The rows of a group lie close to one hidden flat surface of 8 dimensions, which may be shifted away from zero. Surfaces can cross.
(in the rows, 128 means zero)
Some rows, each with its group after it:
[108 218 180 126  92 126 140 147 118 155 151 110 147 164 151 131]  nel
[120 134 136 140 157 136 120 123 179 164 135 160 135 169 130 129]  nasor
[156 111 147 134 129 144 134 103 138 130  77 151 149 144 123 133]  nasor
[136 112 122 140 126  98 127 115 142 125 101  97 109 141 168 123]  Dus
[ 83 108 129 173 172 111  81 109 116  97  90 156  43 161 124 117]  nasor
[111 138 149 161 136 111 138 122 136 122 123 123  98 153 127 137]  baza
[160 123 134 105  89 139 154 108  85 111  96  98 115  92 119 150]  Dus
[123  96 164 166 127 137 127 103 109  97  58 151  93 154 119 127]  baza
[ 48 134  90 171 135 142 113 139 107  93 129 127  71 108 129 112]  nasor
[136 103 126 161 150  94 140 129 180 132 119 113 129 163 150 111]  nasor
[135 153 108 122 161 134 128 157  99 116 168 165 106 176 134  65]  nel
[ 54 160 142 158 106 150 159 114 129 119  95 122 108 108 133 136]  baza
[136 166 163 112 146 132  88 125 114 118 103 130  34 159  56  98]  baza
[130 175  85 123 133 131 170 129 125 126 161 105 100 155 156 114]  nel
[126 160 115 110  98 118 162 156 177 143 117  65 185 100 132 103]  Dus
[110 125  99 183 145 103 125 168 200 151 167 105 139 188 178  61]  Dus
[144 139  91 133 102 123 145 165 154 134 138  75 185 119 152  93]  Dus
[148 168 134  96 120 140 134 131 146 133 120  99 133 109  67 147]  baza
[111 127 134 138  80 121 196 116 191 137 136  56 108 102 141 118]  Dus
[144 128  90 124 114 115 134 128  96 129 150 106 167 120 197 166]  nasor
[191 114 143 142 137 105 177 104 168 118  91  96 153 144  97 163]  nasor
[139 131 142 159 118 124 128 130 130 120 109 112 124 155 136 128]  nel
[124 131 103 154 129 113 165 138 159 123 161 101 146 129 140 120]  nel
[167  67 117 132 128  91 123 184  98  84 217 112 149  86  88  95]  nel
[150 134 158 108 131 104 113 110  96 119 188 103  21 122  85 180]  baza
[127 135 132 148 133 129 145 132 156 129 128 117 137 134 116 128]  baza
[ 93 112 146 158 133 115 175 102 223 157 158 118  66 157 139 113]  Dus
[ 80 128 134 139  86 176 136 121  95 102  77 137  88  93 109  92]  nasor
[171  69 118 130 109 130 193  77 148 130 157 117  60 118 142 146]  Dus
[186  97 164 150 118 132 120 122 112  97  79 123  74 154  72  99]  baza
[167  84 106 147 118 106 141  96  88 109 134 103  77 132 183 164]  Dus
[ 89  92 155 178 140  94 154 128 188 112 127 111 159 111 100 151]  nel
[103 155 149 128 165 110 117 124 162 142 144 136  94 161  99 136]  baza
[143 152 134 154 127 117 133 130 105 107 101 107 124 168 141 138]  nel
[145  83 143 120 150 115 152  87 237 159  91 125  73 155 117  85]  Dus
[169 144 148 120  90 151 135 147 110 133 153 115  91 143 112  75]  nel
[182  86 124 143 127 131 100 130  94 108 167 125  59 144 104 123]  baza
[115 129 124 152 109 141 174 118 142 107  99 105 140 103 114 125]  nasor
[100 146 125 136 128 126 164 116 132 132 165 116 133 124 156 167]  Dus
[117 127 111 170 155 126 153 141 153  99 104 123 138 153 106  93]  nel
[142 154 164 132  94 136 163 132 153 125 146  77  80 117  57 119]  baza
[174 100 147 135 108 129 156 121 163 135  82 120 163 143 132 101]  nasor
[ 97 127 111 176 162  72 152 141 205 129 159  84 104 154 150 113]  nasor
[193 144 119 129  60 161 148 140 146 167 156  79  99 152 173  98]  nel

New rows. What belongs after each?
[111 119 143 171 127 146 170 116 173  91  53 107  85 132  40  87]  nel
[137 115 126 154 128 104 143 137 133 113 143 100 133 126 130 134]  nel
[110 123 125 139 115 118 105 134 114 120 130 113  70 135 155  97]  nasor
[125 111 131 146 158  94 125 106 101  98 119 126  92 134 129 158]  nel
[169 166 149  84 149 115  79 156 181 150  82 100 110 166  62  51]  Dus
[155  71  89 167 143 114 132 114 159 131 130 127 118 149 167 132]  nel
[161 108 101 141  90 153 135 176 175 147 139 107 167 147 153  29]  nasor
[130  99 123 170  79 120 198 108 121 104 129  84 170  82 164 190]  baza
[221 129 102  87 134 121 103 158 122 128 120  93 132 137  95  85]  Dus
[122  69 123 186 128 101 143 134 198 127 140 104 174 123 136 144]  nel
[145 105  92 191 156 130 131 140 160 105  81 128 158 179 141  95]  nel
[132 132 107 160 143 150 123 158 175 131 149 123 119 159 100  82]  nasor
[100 138 156 139 163 107 109  97 114 121 105 146  75 151 125 169]  baza
[111  79 205 139 136 101  97 123 124 113 140 165  94 129  72 113]  nel
[142 105 124 162 172 125 123 120 160 123 105 148 126 176 117 118]  nasor
[155 159 123 129 117 132 130 141 104 129 146 122 111 167 149  96]  nel
[139 119 103 144 135 174 117 114  77 107  94 160 138 126 122 145]  nasor
[109  77 115 135  86 212 153 126 171 150 161 158 134  65  72 119]  baza
[124 132 127 128 131 112 137 129 179 143 104 108 141 137 141 105]  Dus
[190  91 157 155 102 133 133 118  97  87  82 105  85 138  87 115]  baza
[171 122 102 165 139 100 134 149 124  81 142  52  53 137  80 117]  nasor
[146 113 108 138 133 119 135 151 135 115 171 119 131 136 125  95]  nel
[145  75  94 138 136 108 157 105 174 141 119 122 144 138 193 125]  Dus
[ 42 186 164 135 119 132 169 107 158 138 126 115  96 111 107 157]  baza
[128 103 129 142  92 172 188 102 144 126 118 145 132 107 123 116]  Dus
[ 96 133 153 140 144 113 122 107 129 130 136 141  79 139 121 165]  baza
[163 101 104 146 106 138 161 128 153 126 146 106 116 131 143 100]  Dus
[100 179 146 143 118 132 148 132 164 169 158 129 143 169 176 123]  nel
[134 157 137 133 129  89 108 149 180 143 118  72  91 158 122  83]  Dus
[121 114 100 159 160 135  82 118  79  91 107 152  69 147 120 136]  nasor
[185 114 102  98 147  97  91 145 138 134  65 103 165 141 146  95]  Dus
[135  81  74 188 201  82 134 125  98  41  84 122 136 137 100 132]  nel
[180  96 116 119 122 161 170 104 133 129 173 150  86 141 108 123]  Dus
[142 102 103 105 135  88 158 102  81  90 186  89  61  82 127 179]  nel
[141 112  90 157 136 132  96 131  75 105 133 137  95 148 156 124]  baza
[107 148 124 130 115 166 132 132 146 140 134 140 131 127 114 125]  nasor
[126 104 135 152 151  97 103 106 119 113 103 139  84 157 152 134]  nasor
[131 156 129 114 137 131 126 130 139 128  99 112 140 131 103 140]  baza
[113  92 166 156 140 110 136  87 125 126 148 144  78 137 129 179]  baza
[119 133 114 117 138 159  96 130 132 178 154 188 172 159 185 137]  nasor
[130  68  63 156 180 119 152 120 155  95 147 145  95 134 121  92]  nel
[177 122 114 103 141  96 123 133 161 141 133  90 103 149 134 108]  Dus
[142 149 120 150 135 157 142 131 135 116  95 137  94 179 109  68]  nel
[123  95 107 162 146 116 105 118  89  98  87 146 117 140 168 122]  nasor
[116 144 102 156 154 138 156 150 163 116 135 138 138 166 120  69]  nel
[135 113 161 114 120 161 130 100 153 139 104 144 109 107  54 149]  baza
[ 81  82 166 156 112 157 157  80 193 136  19 171 130 127 131  82]  Dus
[137 202 166 181 117 127 111 145 111 129  62 107 174 204 157 125]  nel
[168 161 131  93 134 124 117 151 163 143 136  98 115 150  84  91]  Dus
[137 135 106 156 129 138 143 132 164 144 138 123 128 172 167 100]  nel
[176 112 102 135 122 102 130 125  87 101 120  84 114 123 152 148]  nasor
[170 150 129  84  81 124 111 150 134 178 186  88 121 131 177 104]  nasor
[205  67 103 163 128  85 111 160 151 119 114  97 141 184 184  51]  nasor
[162 123 119 113 109 147 153 131 148 131 129 118 138 122 105 103]  Dus
[112 173 172 122 113 136 151 169 128 112 167 137 120 136  68  59]  nel
[195 120  91 110 139 151 146 146 148 141 173 137 156 147 116 101]  Dus
[134 151  60 148 188 100 140 149  87  78 145 131 145 161 155 115]  nel
[171 124 133  95  98 166 138 146 173 137  51 117 178 107  72  49]  Dus
[119 121 109 128 129 107 164 109 147 141 139 106 140 122 180 161]  Dus
[119 107 119 160 142 118 125 117 114  93  93 125  87 139 120 122]  nasor
